Each cloud of rows lies close to a flat space through zero, with a little noise off it, and is much wider in some directions of that space than in others. After each cloud: how many dimensions does that space have?

[[ -1.1   0.9   3.2 -19.4   9.8   1.1  31.8 -17.3   0.6  -3.0   9.1 -32.8
  -15.1  -1.7  -6.8  -0.5  11.2   4.5]
 [ -3.2  -3.2  -4.3   8.3  -1.3   6.4  -4.5   8.7   0.5   4.8   5.1  23.3
   20.3   2.2  17.2   8.6   3.5  -1.4]
 [  6.0 -11.7   1.0  -3.9  12.4 -13.0 -18.0   0.7  -8.0  17.5  -6.6  13.6
   -2.1  -5.5  14.1  21.0 -22.8 -16.5]
 [  5.0  12.1 -24.4 -10.6  -1.3 -13.5 -10.5  -7.7  24.5 -13.3   2.4 -28.8
    3.1 -33.6 -23.5 -15.5   5.9   7.8]
 [ 12.8 -11.0 -14.0  22.9   2.3  13.4  17.1 -11.3  14.6   7.9  19.3   3.5
    3.3 -12.0   2.7  -2.6  -8.4  14.6]
 [ -6.0  14.9 -14.0   2.0 -17.6 -20.6 -16.5  -1.8   6.0  15.0   2.8   9.5
   -4.2 -12.5 -34.5 -19.7  10.1  -3.2]
 [ 10.6  -7.2  -2.0  15.9 -11.2  -6.9   2.1  14.9 -15.6   5.9 -12.7  17.9
   17.6   0.0   5.9   0.5  -0.5 -14.0]
 [-10.6   0.8 -10.9  10.4  -8.2  17.2  -8.5  -0.8   1.0 -38.9  -9.8  14.0
    6.4 -12.2 -11.3   7.4  10.6  16.0]
 [ 14.1  -3.5   5.0 -25.9   4.4   5.5 -12.8 -25.7 -28.5  -6.4 -11.1  -4.7
    1.7  -6.2  24.1  10.0 -15.2 -20.9]
 [ -2.2  -0.9  -8.8  14.0  -5.7  38.0  15.9  28.2   9.4  -8.5  10.2  11.3
   12.2  -3.3  -2.5  -5.3   7.3  23.7]
 [  9.5  -5.1  -0.2  12.3   1.1  12.7  23.4 -12.4   6.8   8.7  19.2  -7.0
   -2.2   6.2   6.3 -10.9  -3.5  10.8]
 [ 11.1   5.8  11.0   7.5 -20.1 -12.6  -4.4  14.5  16.7   8.3   3.6  -8.6
   15.4  -1.7  -1.6 -22.5  11.2  -2.9]
 [  9.1 -18.0   8.7 -15.9  -5.6  10.4   0.9   6.5 -24.9 -11.7  -5.0   0.2
  -15.2 -11.6  -7.2   5.3 -17.5  -2.6]
 [ 15.8  25.6   7.7 -27.1 -12.3 -29.7 -13.7 -12.1 -17.3  32.4 -12.4 -11.3
  -16.7 -16.4 -16.1  -5.7  -9.2 -36.3]
 [ -3.9  -6.6   8.8  -8.0   9.7   3.9  -0.6  -3.4   0.1  -2.8   0.7  -2.6
   -4.4   3.9  10.9  12.2  -3.6   0.7]
 [  2.2  11.0  -8.0  -1.5 -18.3  10.7  25.4  -0.2   9.7  -3.8   4.4 -12.4
    1.6 -25.3 -30.9 -12.5  29.9   9.9]
 [ 11.7 -14.2  -2.5 -12.6   4.7  11.5  23.7   7.4 -25.8  31.9  17.9   3.2
  -19.1   3.6  -2.0  -6.0 -24.8  -5.4]
 [  2.6  -5.9 -12.9   7.4  -7.4  20.0 -15.4 -16.7  25.5 -33.2 -10.6  -9.3
   23.3 -30.5  -7.4  -7.9  28.1  19.6]
 [  5.1  -0.9   4.6  14.4  17.7  -7.3  31.0   5.3 -11.2  28.6   5.4   7.9
  -21.1  15.5   8.3  24.6 -25.3 -10.0]
 [ 11.1 -15.2  13.3   7.5   6.3   0.2  -9.4 -14.8 -11.1 -10.1  -2.7  22.1
   29.5   6.8  59.7  32.9 -12.5 -17.4]
 [ -5.8  25.6   1.7  12.2  -6.2 -14.2  -0.5  13.1   7.6  -5.7  -5.6   2.8
    6.4   9.3   0.1   3.8   5.0  -5.0]
 [  4.1  -6.4  -1.5   6.2  -8.6 -13.3   8.8  20.8 -18.7   3.2  -8.1   7.7
  -22.2  -7.5 -29.9   2.4 -15.7  -4.8]]
  13

[[ 37.7 -27.4 -39.9   3.8 -36.0 -57.0  35.8  -8.7   0.9  46.7  31.5 -50.8
  -35.1  15.0  38.3  -8.3 -19.8  50.8]
 [  9.6  18.4   8.9  -9.9  42.7  50.3 -25.4 -16.1  16.1 -27.0 -21.2  13.7
   -4.1 -21.8 -31.2  24.9  38.1 -35.6]
 [-22.3   4.2  13.2   4.9 -10.5 -13.0  -3.8   9.0 -10.4  -4.0  -2.7   6.7
   29.1  13.0  11.8 -10.9  -9.0  -5.9]
 [-11.2 -10.2   1.0   2.8 -12.2 -23.9  10.2   6.3 -10.1   7.0  10.6  -0.4
    7.0   4.1   9.3  -8.8 -11.6  12.0]
 [  7.4  -1.2  -7.5  -0.9  -6.2   3.8   2.9 -11.3   4.4   9.7   0.9 -10.2
  -12.9  -5.3   4.1  -0.5   5.4  10.7]
 [ 37.4 -10.8 -26.2  -1.4  -4.5  -4.2  20.1 -23.6   8.5  21.6   3.8 -28.6
  -39.6  -6.3  12.5  10.6   6.9  11.2]
 [ 48.2 -13.5 -37.0  -4.6 -12.0 -20.5  26.3 -26.2   7.4  31.8  23.7 -35.6
  -46.1   2.1  11.1   6.5  -5.3  35.0]
 [ 15.6  -9.5 -27.5   4.6 -19.1 -33.4  24.8   2.3 -12.3  20.4  18.5 -25.4
  -19.9   6.1  18.1  -3.2 -27.4  27.4]
 [-34.6   4.4  16.6   0.1   1.3   2.2  -6.8  25.0  -5.8 -12.7 -13.4  25.5
   26.8   5.4  -5.6 -10.3   0.0  -9.0]
 [-47.7   8.8  39.2   9.2  20.1  21.3 -31.9  29.2  -5.1 -44.6 -24.6  45.8
   53.9   0.3 -21.9  -8.8   3.5 -39.8]
 [-25.5  -1.0  12.6   4.5 -11.6 -18.5  -1.5  21.7 -16.5  -3.6   1.9  12.6
   31.0   9.3   4.6 -14.5 -15.9  -0.9]
 [ 36.8 -24.3 -39.3   1.1 -28.1 -42.3  37.3 -15.8   1.7  42.2  22.2 -42.5
  -42.9   3.0  26.7   0.6 -14.0  51.0]
 [ -8.7  -3.6  -0.5   1.6  -1.7   1.1  -8.4   6.1  -1.0   0.9   2.6   5.9
    3.7   4.5   1.5   2.4  -7.5   0.9]
 [-15.4  -6.8   5.4  -1.4 -13.4 -17.9   0.5   8.4  -6.7   3.7   8.5   1.7
   16.1  10.9  11.8  -8.4 -16.0   3.4]
 [-46.3   6.1  39.9   8.8   7.0  18.4 -17.4  32.3 -12.0 -27.4 -21.2  37.3
   59.3   3.4 -14.0  -9.2  -2.1 -29.2]
 [  7.2  11.5   3.6 -14.0  29.6  40.4 -18.6 -14.4  18.3 -16.6 -14.6   9.3
   -8.9 -16.8 -22.8  16.1  33.0 -23.0]
 [ 28.3  -9.0 -21.8  -1.0 -24.8 -31.4  28.5 -10.6  -3.9  31.7  21.1 -34.6
  -29.2   5.1  21.0  -8.9 -15.1  36.5]
 [ 26.8 -10.0 -25.5   3.2 -20.4 -34.0  24.2 -12.6  -1.9  30.3  22.3 -27.9
  -26.8   7.7  16.9   1.7  -7.6  33.6]
 [-42.6   4.2  33.4  10.2  -2.1   4.1 -20.8  22.9 -20.9 -26.6 -13.8  31.8
   40.2   9.7  -4.1  -7.9 -10.3 -18.7]
 [-75.4  11.5  46.0   4.7   2.5   6.2 -26.7  38.9 -17.8 -41.0 -21.3  47.1
   76.7  15.7 -13.0 -22.0 -13.8 -37.5]
 [ 21.5  21.2   8.3  -9.5  54.8  78.6 -39.4 -25.2  25.4 -31.6 -38.2  15.6
   -9.9 -30.6 -41.2  29.5  46.8 -34.1]
 [-31.7  14.1  31.4   1.9  12.7  15.3 -22.5  11.6  -9.5 -23.6  -9.2  34.2
   37.2   2.7 -12.9  -7.8   2.5 -25.7]]
  2

[[ -6.5 -21.2  26.4  28.5   9.4  20.2   4.3  15.2 -20.8   4.3  -1.2  11.2
    2.0  -2.8   0.6   5.9 -12.0  -5.3]
 [ -0.4   3.4 -27.9  -3.9   1.4 -17.9   2.6  18.9   6.8 -12.8  10.2 -10.6
  -10.3   1.4  -3.7  -2.2   1.6   7.9]
 [ -1.9  -1.0 -14.9   0.3  -4.0 -10.8  -2.8   8.5  10.7   3.8   4.8   2.0
   -3.9   0.2  -6.0   0.1  -1.3   2.7]
 [ -5.4 -36.9  32.9  47.9  47.5  33.0  29.4  44.0 -63.7 -32.8   6.6  -6.9
   -6.8   1.5  14.8  -0.8 -20.5  -0.6]
 [ -1.0  -8.3  -5.1   9.2   7.2  -2.6   3.2  16.0  -2.6  -8.5   7.5  -4.2
   -6.3  -0.9   0.3   0.2  -6.6   1.8]
 [ -3.5  -7.6   8.6   9.2  -9.0   6.3  -8.6  -0.3   4.5  17.7  -2.8  17.8
    3.7  -0.7  -5.9   8.9  -8.2  -6.3]
 [  4.0  -4.7  31.1   5.8  29.8  27.8  17.3  -7.2 -46.7 -28.9  -6.7 -19.2
    1.3   1.0  20.9  -4.8   2.9   1.8]
 [  5.5  17.8  -0.5 -22.6  -0.3  -2.8   0.8 -24.2   0.7  -8.0  -6.7 -15.1
    2.8   0.6   9.5  -6.0  16.1   5.1]
 [  3.9   9.1   2.1 -11.7   9.8   2.9   8.9 -10.3 -11.9 -17.0  -2.0 -16.1
   -3.9  -1.7  10.6  -6.2   9.6   5.0]
 [  0.7  16.5 -33.9 -23.0 -17.3 -26.9  -8.8  -6.1  31.5   3.9   3.8  -5.4
   -6.0  -1.5  -9.1  -4.7  10.0   4.7]
 [  4.3   0.8  -0.3  -0.5   8.8   4.6   5.9   2.5 -10.6  -9.9   1.1 -10.6
   -2.0   3.5   6.5  -1.0   1.0   2.0]
 [ -1.6   5.1 -26.9  -6.7 -10.0 -20.2  -5.1   8.5  21.8   5.1   8.3   1.3
   -2.8  -1.1  -8.0   1.0  -0.7   3.3]
 [ -2.2   8.3 -20.5  -9.8 -27.3 -19.8 -20.2  -7.8  34.5  27.2  -0.5  14.9
    2.1  -0.7 -16.4   1.5   3.0  -3.0]
 [  5.4   6.9   9.5 -12.0   0.0   1.9  -2.7 -17.1  -5.2   1.6  -5.5  -3.6
    0.0  -0.2   3.9  -1.7   4.3   0.1]
 [ -9.6 -31.8  13.5  46.0   0.9  12.9  -0.3  39.3  -7.5  17.0   8.5  28.2
    0.3   0.1 -10.5  12.3 -27.7 -10.4]
 [  0.8   9.6 -11.2 -11.8  -9.3 -12.1  -4.5  -8.1  14.4   1.1  -0.4  -1.4
   -0.6   0.9  -1.2  -3.2   9.3   0.4]
 [  4.2   1.9  13.5  -3.3  10.5  10.6   8.0  -9.1 -18.3 -13.2  -5.1  -9.1
    2.6   1.9   9.5  -4.7   4.4   1.5]
 [  5.6  19.3  -2.5 -26.8  -1.8  -5.2  -0.4 -26.1   4.1 -11.3  -6.8 -17.1
   -0.5   1.9   5.8  -6.1  15.1   5.1]
 [ -2.0  -8.6  24.0  10.6  10.0  17.2   5.7  -0.1 -21.8  -7.9  -3.6   2.9
    5.2   0.3   7.0   0.8  -4.2  -0.5]
 [  1.2   9.3 -16.4 -14.8 -13.6 -14.5  -9.6  -7.9  24.2   7.5   1.6   2.0
   -0.9   2.1  -6.3  -0.3   7.3   0.7]
 [  2.6  11.3  -2.9 -13.4 -13.9  -6.9  -8.6 -15.2  15.4   9.6  -2.6   4.0
    4.3  -0.6  -4.9  -1.2   5.9  -1.3]
 [ -0.8 -13.2  22.6  19.1  31.3  24.7  18.4  13.5 -44.0 -29.2   1.6 -14.7
   -0.8   2.5  15.6  -4.6  -4.0   2.6]]
  3

[[ -5.8  53.5   7.2  42.2 -89.4 -60.3  33.0 -35.1 -10.5  -0.3 -29.7  -5.2
   -2.1   8.3 -50.6 -24.2 -57.2  40.3]
 [  3.5 -10.1  -1.7  -1.7   8.4  11.0   1.1   1.4   1.8   3.0   9.6   1.9
   -2.1 -13.4  12.9   7.9   5.9  -2.5]
 [ -8.4   0.3  15.9  13.5 -28.4 -21.2  39.8 -26.3 -14.9  -2.5  13.5  -2.7
   -8.9 -35.6  18.9  -3.2  -3.9  26.0]
 [-15.3 -28.3   3.5  -7.4  90.1  52.0 -16.6  39.3  13.7  11.3  31.4  -9.5
   -0.1 -24.5  45.5  24.8  42.3 -39.4]
 [-27.8  55.9  14.4  43.9 -33.3 -58.0  18.9 -14.0 -14.8  -3.1 -39.5 -15.5
   14.1  20.0 -58.1 -33.8 -57.3  14.1]
 [ -0.3  -0.4   5.8 -30.4 -12.3 -18.1 -15.8  -1.6  11.3 -24.9 -22.3 -14.1
   13.8  72.2 -15.1 -11.7   9.9 -21.1]
 [ 21.7 -16.5 -18.5  -6.3 -11.5  24.5 -15.6   1.3   0.8   9.0  11.9  13.7
  -13.9  -9.0   6.4  16.1  16.7   8.0]
 [ -1.2  23.8  -6.8   0.7 -25.5 -27.6 -16.5  -7.5 -15.0 -11.7 -39.3   4.5
   12.5  40.1 -48.2 -31.4 -31.8   8.0]
 [ -3.4  33.5  -3.6  11.7 -12.6 -25.7  -8.3   1.9   0.5  -4.9 -33.6  -4.1
   15.1  34.5 -47.7 -21.3 -37.9   0.3]
 [  8.5  24.9  -9.7 -21.2  12.6 -20.4 -29.0  12.8   7.1 -17.4 -49.4   6.3
   33.7  60.1 -59.1 -30.9 -48.9 -17.3]
 [  1.0  -1.0  10.0 -20.6 -16.8 -24.2  12.9 -13.7   0.6 -19.7 -10.9  -6.8
    9.9  27.9  -0.9 -12.4  -4.4  -0.1]
 [ 13.4 -33.5 -12.1 -39.4  31.9  32.0 -33.3  18.3   9.0  -7.5   6.7   3.4
    2.0  28.1  18.7   9.4  38.3 -25.4]
 [  4.6 -11.0  -2.8  -6.9 -17.5  -1.9  -0.5  -9.8 -10.8  -4.0   2.3   7.3
   -6.0  -4.1   7.0  -3.4   9.4  12.2]
 [ 14.7 -20.7   6.0 -36.3 -19.2 -11.6   9.9 -18.3   0.6 -20.5   1.3   3.1
    4.5  18.9  15.2  -4.9  10.4   2.6]
 [ 17.1  25.8   0.7  -9.8 -63.1 -49.2  13.6 -27.5  -1.6 -21.1 -36.0   4.5
   15.7  37.7 -44.5 -27.6 -46.9  21.0]
 [ 10.1 -19.8 -15.6 -32.3  67.8  35.2 -37.4  27.3   2.5  -0.3  -3.8  13.7
   15.5  -1.5   1.8  -1.2   6.0 -23.3]
 [ -4.2 -10.0   2.0  -4.2  21.2  12.6  -1.0  10.3   6.3   3.5  12.5  -5.0
   -0.9  -7.4  16.4  11.1  15.2 -11.0]
 [ -1.9  45.0  -4.2  10.9 -35.4 -42.7  -9.7  -6.3  -0.1 -10.8 -51.5  -4.0
   19.8  57.1 -69.0 -32.0 -52.7   4.1]
 [ 16.8 -36.0 -11.8 -10.8  -6.3  30.7  -5.6  -5.4 -11.0   8.6  30.3  19.1
  -24.2 -36.3  38.1  19.3  36.7  17.2]
 [ -9.9   6.7   8.9  31.6 -25.6  -8.3  30.3 -12.0  -2.7  12.5  19.4  -6.5
  -16.6 -36.7  15.6  12.2   3.0  18.4]
 [  5.2  11.8 -11.6  15.4  21.1  17.9 -13.6  18.0   5.6  16.0  -0.1   4.4
   -0.2 -13.4 -12.7   7.4 -12.7  -5.1]
 [ 17.3 -18.9   1.0  -5.8 -51.7 -10.9  26.2 -31.5 -15.1  -2.4  15.9  13.5
  -17.0 -30.5  23.1   4.9   8.5  35.2]]
  6

[[ -0.2  -5.3  -6.2   7.9 -26.3 -62.0 -27.6   1.7   1.6  -7.9  11.0 -15.5
   -7.0 -72.4   7.6 -35.7  15.9 -18.2]
 [  3.7   6.4  -2.0  -1.2   0.5  -7.1  -1.7   0.0   0.0   1.6   0.1   5.8
   -2.5 -13.6  11.3   4.9   5.2 -15.4]
 [  0.9 -27.4   0.8  -3.5  -1.3 -29.2 -61.9  -2.9  -1.5  32.3 -20.0 -17.2
  -30.6  25.3  10.6   4.0  10.3  -4.2]
 [ -1.6 -24.9  -2.0   2.6   7.0  -4.0 -31.0  -2.5   6.9  24.0 -15.9 -17.3
  -13.5  28.8   4.1   2.5   1.5   1.2]
 [ -1.1  -1.1  10.2   0.4 -19.0 -31.5 -56.1  13.5  -2.0  17.0 -12.2  -3.3
  -33.0 -15.7   8.1   5.5  18.0   6.9]
 [ -3.8  16.3   9.1  -2.1 -12.6 -18.9   0.3  13.4 -18.3 -20.2  -5.0  27.6
    2.1  22.6 -16.5  17.5  11.7  37.4]
 [ -8.9  31.5   9.9   3.3  -5.8  27.1  26.6   9.6   7.6 -13.9   7.5  18.1
    6.6 -27.7  -3.8  15.3   2.5  10.7]
 [-16.7  14.0  -0.8  14.2 -11.1   2.6  33.6   4.9  11.6 -16.1  17.4   2.2
   17.8 -40.7  -4.1 -12.1  -4.4  -1.3]
 [  1.7  -1.9  -0.3  -0.4  -6.3 -28.8  -1.2   2.9 -16.3  -9.2  -2.0  10.3
    1.3  13.2  -1.0  -0.2   6.5   6.4]
 [ 32.2  -1.3   5.4 -22.6 -10.7 -39.6 -39.0  -1.9 -36.2  12.6  -7.0  14.6
  -29.1  23.7  12.7   0.3   4.2 -12.0]
 [ -4.1  -9.7   2.5   4.7 -33.1 -21.7 -19.6   7.8   0.7  -7.5  14.9 -21.2
   -5.4 -47.7 -17.0 -47.2  -0.3  14.0]
 [ -8.6   4.8   4.0   0.0   4.9  16.4   3.1   6.0  10.1  -5.6  -5.3   3.9
    5.5   5.0 -11.6  12.8   9.3  24.7]
 [ 21.1   8.3  -8.2 -14.8   5.8 -43.5  18.6  -2.7 -40.2 -32.6  -5.6  32.1
   21.9  35.1 -13.6   9.0   9.0  15.5]
 [ -1.6  -5.9   1.2   8.0 -27.8 -33.1 -21.4  -3.6  -3.4  34.7  15.9 -17.1
  -35.2 -34.5  43.9 -27.5 -20.6 -63.9]
 [  2.1 -17.3  -4.6  -2.2  27.3  31.9 -11.4  -8.4  18.5  16.4 -13.7 -17.3
   -1.7  24.6   0.2  10.3  -1.2  -4.9]
 [  2.9  -1.2   2.1  -3.5  -4.9  -6.3 -12.8   6.6  -1.3 -16.9  -5.6  -1.0
    6.4 -17.4 -18.2  -6.7  16.0  24.5]
 [-17.2 -18.9   7.7  18.7 -44.2 -54.2 -53.4  10.1  -1.6  48.1   5.1 -19.3
  -51.6  -9.6  38.3 -16.9 -15.8 -38.2]
 [ 18.4  21.2  10.3 -15.4  15.7  37.6   8.2   0.0 -14.1   5.7  -8.8  28.4
   -8.2  42.5   8.0  37.7  -1.2   0.5]
 [  4.6   2.2  -5.5  -2.8  13.4   8.9  13.9  -4.5   7.7 -10.5   0.8  -0.3
   13.9 -13.4  -2.6   0.3   4.8  -6.7]
 [-20.6  -5.8  -0.8  19.3 -23.4  -5.9  -6.9   4.5  19.2   3.0  12.8 -23.9
   -2.9 -52.8  -0.2 -27.4  -7.4  -7.0]
 [ -6.3 -20.1  -0.5   6.4 -18.5  -4.0 -14.2  -3.9   4.1  26.8  10.3 -23.8
  -17.9  -7.8  14.4 -26.8 -21.5 -27.3]
 [  3.6 -22.5  -1.9  -3.5   5.3  -1.3 -27.5  -3.8  -6.9  14.2 -12.4  -9.5
  -11.5  39.9  -2.8   0.8  -0.8   8.3]]
  7

[[ -0.1  20.7  23.6  11.1   3.2 -10.8   3.8  22.0  15.1 -21.8  10.0   4.5
   -2.3  -7.4  -6.4  -0.2  -0.4  -2.2]
 [ 22.5  13.8   5.8  -6.6  -4.7  -6.4 -10.0  -4.1  10.9 -14.3   8.6   1.3
   -4.9 -11.2 -10.5   0.6   6.7   0.6]
 [-18.5 -11.4  -7.6  -0.2   9.1   6.5   8.4   0.8  -6.1  16.3  -7.8  -7.4
   -0.8   7.7   8.7  -2.3  -3.6  -0.5]
 [-21.7 -25.4 -23.4  -6.4   4.8  20.9   3.1 -14.6 -21.8  38.9 -12.4  -5.6
    4.6  21.6  13.0  -3.5  -1.3   7.2]
 [-26.5  -1.9   9.0  12.4   9.0  -2.4  14.2  22.3   1.2  -4.3  -8.6   3.8
    3.9   7.1   7.2  -0.2 -16.2  -4.6]
 [ -6.9 -41.9 -46.4 -25.5  -7.7  32.2  -4.6 -42.7 -27.9  58.6  -8.3  -7.6
    4.0  25.0  14.9   1.1   8.8  10.6]
 [-13.8  21.4  35.2  23.9   7.7 -21.1  13.7  35.4  15.8 -34.0   3.4   5.7
   -4.7  -6.0  -4.3   0.2  -9.7  -2.5]
 [ -7.8  -3.6  -3.8   0.4  -0.6   3.8   2.9  -3.7  -4.7   7.3  -5.8   0.3
    4.4   3.0   5.8   4.7  -3.4  -1.9]
 [ 31.7   2.3 -15.9 -20.0 -15.1   2.7 -10.5 -23.8  -1.5   3.1   9.2  -3.4
   -4.8  -9.7  -7.0   2.5  13.9   7.3]
 [ 23.0  29.8  22.9   3.0  -3.6 -14.0  -9.7  11.2  13.6 -34.7  13.2   5.6
   -4.6 -22.8 -16.0   1.6   5.1  -1.7]
 [-32.5 -20.1  -8.4  10.0  11.7   9.3   9.2   0.3 -10.9  23.9 -16.9  -1.0
    7.1  19.9  12.9   1.2  -8.2  -0.8]
 [-22.6 -21.2 -12.8   0.9   4.3  12.7   8.2  -3.5  -8.8  26.2 -10.2  -3.9
    5.3  13.9  15.8  -0.7  -8.2   1.4]
 [ 34.0  18.1   8.8  -6.2  -9.4  -8.8 -13.9  -2.4  12.0 -31.4  10.3   4.9
   -7.1 -22.5 -16.3   3.8  13.5   2.9]
 [-25.0 -19.7 -10.5   4.2   6.9  11.1   8.3  -1.0 -11.4  26.0 -12.3   1.0
    8.9  18.2  19.1  -2.0  -5.7  -2.7]
 [ -3.6 -20.6 -19.9 -10.0  -1.8  12.1   0.5 -15.2 -14.5  24.5  -5.4  -2.3
    5.8  10.2   7.1  -2.9   3.1   5.1]
 [ 17.4   5.8   4.2 -13.4  -5.6  -1.9  -7.8  -5.1   4.5 -10.0   5.8   0.3
   -1.7 -10.4  -7.3   0.1   9.8   0.2]
 [ 10.8  22.2  23.5  10.6  -0.3 -13.2  -4.1  13.1  15.6 -31.8   7.0   4.0
   -7.4 -14.9  -9.6   1.3   1.4  -4.7]
 [ -3.2  -2.3   3.9   3.4  -1.0  -2.3  -1.9   0.1   1.9  -1.4  -1.4  -3.7
    0.2   1.3  -3.1  -2.8  -1.6   0.6]
 [ -7.9  10.6  21.7  17.4   4.6  -9.0   6.2  27.6   8.6 -23.7   1.2   2.7
   -3.9  -8.8  -2.7  -1.5  -9.8  -7.9]
 [  1.7   0.7   3.9  -3.3  -1.7  -2.8  -1.1  -2.4  -0.1  -2.0   2.8   4.2
   -1.1  -2.8  -3.2  -2.2  -2.1  -0.3]
 [ -1.4   2.3   9.1   7.0   5.6   2.4   1.3   6.1   4.4  -2.8   1.4   3.1
    2.4  -0.4   2.0  -5.2  -4.9  -2.0]
 [ -9.0  -3.8  -6.3   1.1   1.7   3.6  -0.1  -3.0  -1.9   4.2  -1.3  -4.3
   -1.0   4.7   2.2  -2.9  -3.5  -3.9]]
  2
